The first 8 rows are patterns. Each new row is the sum of 2 different patterns, raised or lowered, with some noise. Before adding, each is slid sideways (what falls off one end comes back at the other) and multiplied by a number that may be negative. Names go in the order of the patterns.
(in the rows, 128 means zero)
Known rows, each followed by the names of its patterns:
[133 153 145 113 137  96  94 131  80 116  84 123 119 115 133 119 113 153
 123 119 138 156 126 166 143 133 126 125 143 143 115  88 104]	G
[141 119 152 123 129 156 125 127 118 110 129 143 108 145 119  93  97  98
  95 135 123 113 142 108 132 133 109 135 143 138 121 112 150]	H
[125 121 161 112 132 160 153 158 125 130 119  78 154 126  97 129 167 125
 135  90 161 127 105 126 111 153 122 105 105 151 155 142 129]	Y
[119 116 104 128 162 122 130 186 149 141  90 125 109 152 168  97 137  96
 136 136 104 161 159  88  92 123 100 156 134 144 100 147 102]	X
[141  80 151 138 115 145 150 146 141 117 134  96 110 147 189 138  84 114
 148 119 153 122 110 121 131 119 124  92 129 141 102 114 153]	T
[148 158 164  96 140 119 147  95 140 114 130 107 142 144 120 142 123 155
 139 133 113 140 151 114 167 113 141 112 105 109 154 133 112]	S
[102 126 143 147 129 154 150 136 106 157 155 110 184 161  97 114 151 113
  88 123 118 119 113 126  91 126 106 132  90 147  99 103 115]	F
[129 151 119 137 162 141 102 132 151 160 148 137 109 165 172 137 148 105
 143 149 107 126 106 106 143 153 155 145 149 185 155 138  87]	W

New rows. What belongs after each?
[104 132 163  81 165 157 106 122 137 103 110 167 144 118  93 113 112 123
 141 167  93 195 118 152 125 116 142 140 158 148 130 161 146]	G F
[112 121 114 134 160 123 120 151 137 119 114 171 110 135 139 133 118 115
 115 142 134 169 141  89  57 120 185 153 100 145  87 115 150]	G T
[141 132 157 126 161 144 121 170 143 155 166 132 118 122 137 140  91 119
 143 155 146 126 129 140 121 143 170 140 121 136 121 143 177]	H W
[165 115 167 167 149 150 142 155 150 139 113 169 159 148 155 156 158 187
 146 189 192 175 151 143 159 131 104 193 155 104 151 198 164]	Y W
[138 103 140 165 145 135 130 149 135 148 125 163 117 153 118 144 139 131
 145 131 112 122 132  96  80 115 165 110  94 145  68 100 160]	T F
[129 168 165 164 132 141 114 147 170 166 137 140  93 116 134  90 130 143
 123  83 100 131  89 104 171 124 121 129 162 129 124 137 163]	X F
[136 128 132 132 144 160 127 173 140 126 117 109 154 130 157 182 124 149
 175 152 110 145 155 188 114 158 182 151 182 134 157 172 175]	G Y
[111 117 154 149 155 114 119 126  86 142 134  93 124 168 119 128  83 140
 122 108 111 113 140 103  88  92 129 151 130 118 129 105 152]	H Y
[171 128 130  80 128 105 137 141  92 133  81 138 115 100 137 130  69  95
 114  86 149 133 147  77 137  90 116  91  99 110 148 102 121]	X S
[ 99 147  88 124 125 100 135 165 152 140 142 170 143 106 163 150 132 183
 157  98 134 170 130 101 129 124 143 114 137 117 146 128 137]	Y F
[137 131  67  81  57  66 103  59  57  69  92  64  65  78  91  83 127 132
  67 106 149  96 100 109  99 127  68 115 127  86  77  56 108]	G Y
[126 116 167 124 141 118 134 113 125 110 120 133 165 141 136 171 163 134
 109 152 140 172 187 104 143 120 130 151 110 154 168 100  99]	H X
[175 132 148 168 167 130 127 146 124 164 160 106 129 115 122 125 112 167
 134  96 120  95  96 166 144 129 125 167 121 135 132 130 133]	X F
[ 68  86  70 104  47  96  74  88 101  76  96 126  70  70  97 100 108 123
 114  85 102  80 101 101  73  61  95  93 111 134  93 104  55]	G X
[156 172  86 156  93 152 124 103 149 134  86  95  91  96 145 114 109  91
 100  81 102 105  98 104 131 119 144 180 127 110  72 122  91]	G X
[139 167 161 135 160 155 164 123 152 151 156 153 127 158 153 154 123 133
 145 134 141 154 117 157 142 112 134 127 152 154 149 169 140]	H Y
[122 122 114 126 134 159 124 104 160  86 154 142 167 174 173 105 131 156
 106 116  98 163 134 141 108 160 130 159 122 147 127 108 144]	H S
[ 45 140  89  80  62  98  94 112 110 168  66  94 139  87  69  81  87 134
  83  96 108 115  90  90  96 138 141  96  55  86 115  90  83]	Y S
[114 131 129 130  94 120 103  76 113  94 169 104 135  82  65 125 123 143
  97 123 152 113  61 154 136 129 115 100  99 100 118 108 145]	X S
[104  93  87  95  70 124 121 112 114  77 110 119  97 127 110 132 106  81
 120 110 104 138 114 146 128 114 133 105  72 116 124 114 112]	H Y
[103 112 125 178 111  94 148 147 190 110 133 155 158 144 171 120 124 106
 139 136  89 129 131 198 151 124 139 142 130 120 189 129 132]	S W
[ 94 126  78  84  71 130  87 106  87 134  82  97  88 119  96  89 101  91
  91  62  90  73 107  69  75 106  59 114  81 104 130 113  72]	G S
[171 170 160 174 149 148 173 121 174 201 162 176 207 163 154 124 136 122
 173 205 108 149 142 125 142 158 196 168 131 155 157 140 186]	X F
[109 112 102  92  96 115 100 111 111 103  70 122 114 102 101 131 115  95
  91  98  90  94 120 165  99  81 115 119  84 123 101 114  86]	Y T
[149 148 132 129 157 143 126 146 144 120 160 134 151 143 159 116 165 140
 149 168 154 144 142 129 122 130 123 161 113 115 160  99 107]	H F
[166  85 122 126 150 118 133 137 147 160 117  86 125 126  84 115 100 165
 127 125  90  78 156 120 154 147 108 146 117 102 137 152 129]	Y X
[161 114 116 123 127  99 103 100 142 120 141 135 122 120 159  90 153 156
 139 136 112 128 118 117 122 100 116 164  94  97 128  60  94]	H F
[ 91 155 151 122 168 109 125 134 152 123 164 135 154 168 146 106 132 151
  96 115 141 172 141 172 115  99 158 119 166 140 116 172 106]	H X
[110 170 137 133 115 117  96 117 117  84 103  93 153 129 146 104  85 136
 126 166 111 116 125  92  99 140 146 109 129 102 121 116 148]	X W
[154 129 107 146 143 123 160 133 137 143 125 146 162 123  95  90 133 144
 157 124 126 103  81 134  84 107  99 135 102 104 131 107 123]	G X
[136 136 141 132 121 113 125 136 151 137 140 149 133 166 125 131 124 113
 132 143  98 142 124  97  91 104  85 124 120 115 138 105 120]	G H
[113 129  93 127 103 105 103 110 116  94 105 126 107  99  87 104  93 123
 100  79 116 100  93 103 107 115 121 124 145  86 123 141 101]	Y F
[111 134 146 147 104 156 136 125 137 116 119 108 137 113  97  85 140 122
 108 130  80  80 154 146 107 138 159 131 148 131 129 138 163]	T F
[143 148 128 173 165 146 138 135 155 138 153 123 132 118 132 140 165 148
 136 176 168 161 103 144 143 143 123 162 137 127 130 156 160]	S W
[124 128 155 112 144 140 151 135 102 142 144 121 163 154 140 126 161 154
 187 163 148 125 162 181 158 141  91 128 155 141 151 110 131]	G W
[134 154 142 157 158 118 106 140 114 103 120 113 132  91  97 153  74 117
 168 130  76 133 191 141 126 143 130 133 171 134 145 131 163]	T F
[107 197 104 156 152 119 116 109  98 194 132 135 173 107 139  97 157 135
 171 117 119 141 130 105 141 103  96 112  92 142 110 147 109]	Y X
[158  84  77 186 151  97 154 203 143 154 119 182 142 156 143 147 158 171
 107 151 179 176 174 144 129 121 164 108 124 158 180 140 118]	Y F
[139 148 128 129 124 136 120  94 123 139 166 144 137 139 118 135 116 131
 125 137 147 145 136 130  64 126 141  92 149 157 122 144  73]	Y X
[ 97  59 114  86 150 125  95 133  91  88 116 150  96  77  77  98 106 133
  63  84 101  79 120  86  96 130 123 162 119  98 112  89  75]	Y W
[ 95  88  87 113  76  83  87  99 113  98 100 112 101 128 114  99 101 108
 102 116  92 103  99 120 114 104 105  85  86 103 130 110  92]	G W
[102 102  78  58  72  82  97  64 102  58  61  50  68  41 105  66  59  92
  57  89 102  84  94 114 109  89  62 120 117  72 138 103  71]	H F
[148 161 164 144 149 159 212 207 180 179 151 142 179 184 200 189 151 204
 180 223 159 156 181 158 197 181 143 196 182 183 165 170 132]	G W
[134 117 122 113 146 146 107 130 131 128 128 129 125 152 118 137  97 133
 133 171 132 109 115 133 125 138 125 107 119 129 131 123  98]	T S
[104  77 136 132 103 185 117  92 126 125  76  83 104 132  84 103 125  89
 123  82 119 101 142  77  77  90  92 111 127 104 124 128 106]	Y F
[117 119 129 119 127 120 126 132 125 139 152 127 138 148 121 135 144 151
 153 140 105 120 141 135 150 118 131 123 110 122 102 124 118]	G H
[137 166 115 113 137 145  98 127 111 168 150 145 100  82 183 125 168 118
 145 151 111 110 184 161 132 164 104 133 106 154 118 166 139]	X S
[123 156 104  78 133  80  62 133 122 133 134 165 110  99 151 124 146 141
 120 153  98 123 140 168 143 149 123 126 101 129 108 124 113]	X F
[146 169 140 135 144 132 132 108 139 161 159 114 117 163 101 167 127 152
 163 160 113 138 143 123 117  98 166 140 159 106 184 132 153]	T S
[ 91 121  69  94 118  89  98 125  95 108 173 106  95  69  96 106 124 139
  97 118  96 133 110  74 123 131  61  43  91  83 163 117 113]	X W
[158 148 157 121 146 130 162 118 147 166 149 162 134 157 140 112 148 144
 130 129 181 128 147 107 146 129 137 139 118 163 153 144 105]	Y S
[ 84 138 120  97 110  93 102 137 149 101 155 130  92  76 114 111 111 161
 130 108  94 141 115  69 124 124 123 100 104 107 131  94 144]	H F
[212 166 147 169 160 129 139 163 205 120 129 195  92 142 196 157 150 185
 215 191 179 162 201 152 214 203 220 193 239 143 199 205 165]	H F
[135 120 157 177 138 178 139 145 141 122 149 141 114 104 125 151 164 160
 148 154 112  89 136 101 123  99 143 134 117 144 132 136 169]	G W
[129 132 146 146 145 153 145 165 130 108 144 129 104 111 122 161 149 142
 115 121 137 140 148 142 144 164 103 115 177 151 126 138 137]	X S
[116 109 161 115 134  98 112 112 123 125  83 114  83 105 111 108 115 114
  97  67  92 110 131 103 122 114 124  98 112 109 102 128 132]	X F
[113 164 149 108 124 136 141 160 115 106 172 175 149 133 100 127  98 121
 114  78 105 163 138 146 104 162 167 125 125  71 140 135  94]	Y W
[118  95 101 125 105 139 122 124 156 130  96 114 128 109 117  89 151 142
 142 115 133 114 127 136 166  98 118 116 118 136  87 133 137]	X S
[153 210 191 171 119 163 176 178 162 171 187 145 140 162 221 152 155 154
 172 173 148 160 143 166 199 154 138  89 128 204 185 160 178]	T W
[ 75  67  54  36  64  95  67  64  78  24  48  73  40  75  35  56  81  49
  78  93  83 113  94  58  86 106  61 114  82  73  83  64  73]	G H
[168 157 135 157 135 150 144 135 155 149 144 122 158 125 134 135 150 158
 131 152 146 177 153 130 116 147 160 132 173 180 160 160 157]	G S
[121  67 129 119 123 104  84 136 120 118 165 118 126 145 108  78 123 133
 140  72 121 139 142 135  94 146 151 158 118  94 102 112 118]	Y W
[157 134 105 152 143 130 149 158 109 146 128 133 158 154 155 169 126 156
 159 116 123 129 152 159 120 128 117 145 160 122 125 149 117]	H T
[155 159 141 133 128 150 120 130 148 161 136 126 149 106 105 166 147 115
 150 176 141 147 129 159 142 152 140 146 147 159 121 146 165]	Y F
[ 67 102  55 100 109 126 122 145  70 112 132  81  90  92 152  96 109 111
 155  95 147 106 135 121  95 123  93 105  88 115  93 141  96]	H S
[116 132 142 119 174 160  98 121 114 129 156 151 167 130 142 121 141 120
 104 119 183 128 149 172 175 147 118 135 138 153 162 122 140]	X S
[162 148  84 124 145 113 113 171 156 120 113 125 139 158 124  96 144 117
 185 114 134 174 151 175 161 113 104 111 107 105  79 126 111]	F W
[114 124  91 123 103 115  86  93 121 118  99  64  77  91  88 118  80  87
  71  90  93  58  65  76  89  75  84  87 100  78 103  78  97]	G Y
[ 89  92  82  94 121 106  82 130 105  99 136 108  91 109 123  94  73 118
 108  94 115 101  90 123  93 106  79 101  88 101  86 102  97]	H F
[130 162 164 135 122 154 120 166 123 124 145 160 138 149 142 132  90  88
 172  94 140  93 162 123 141 141 152 119 146 143 123 151 140]	G S
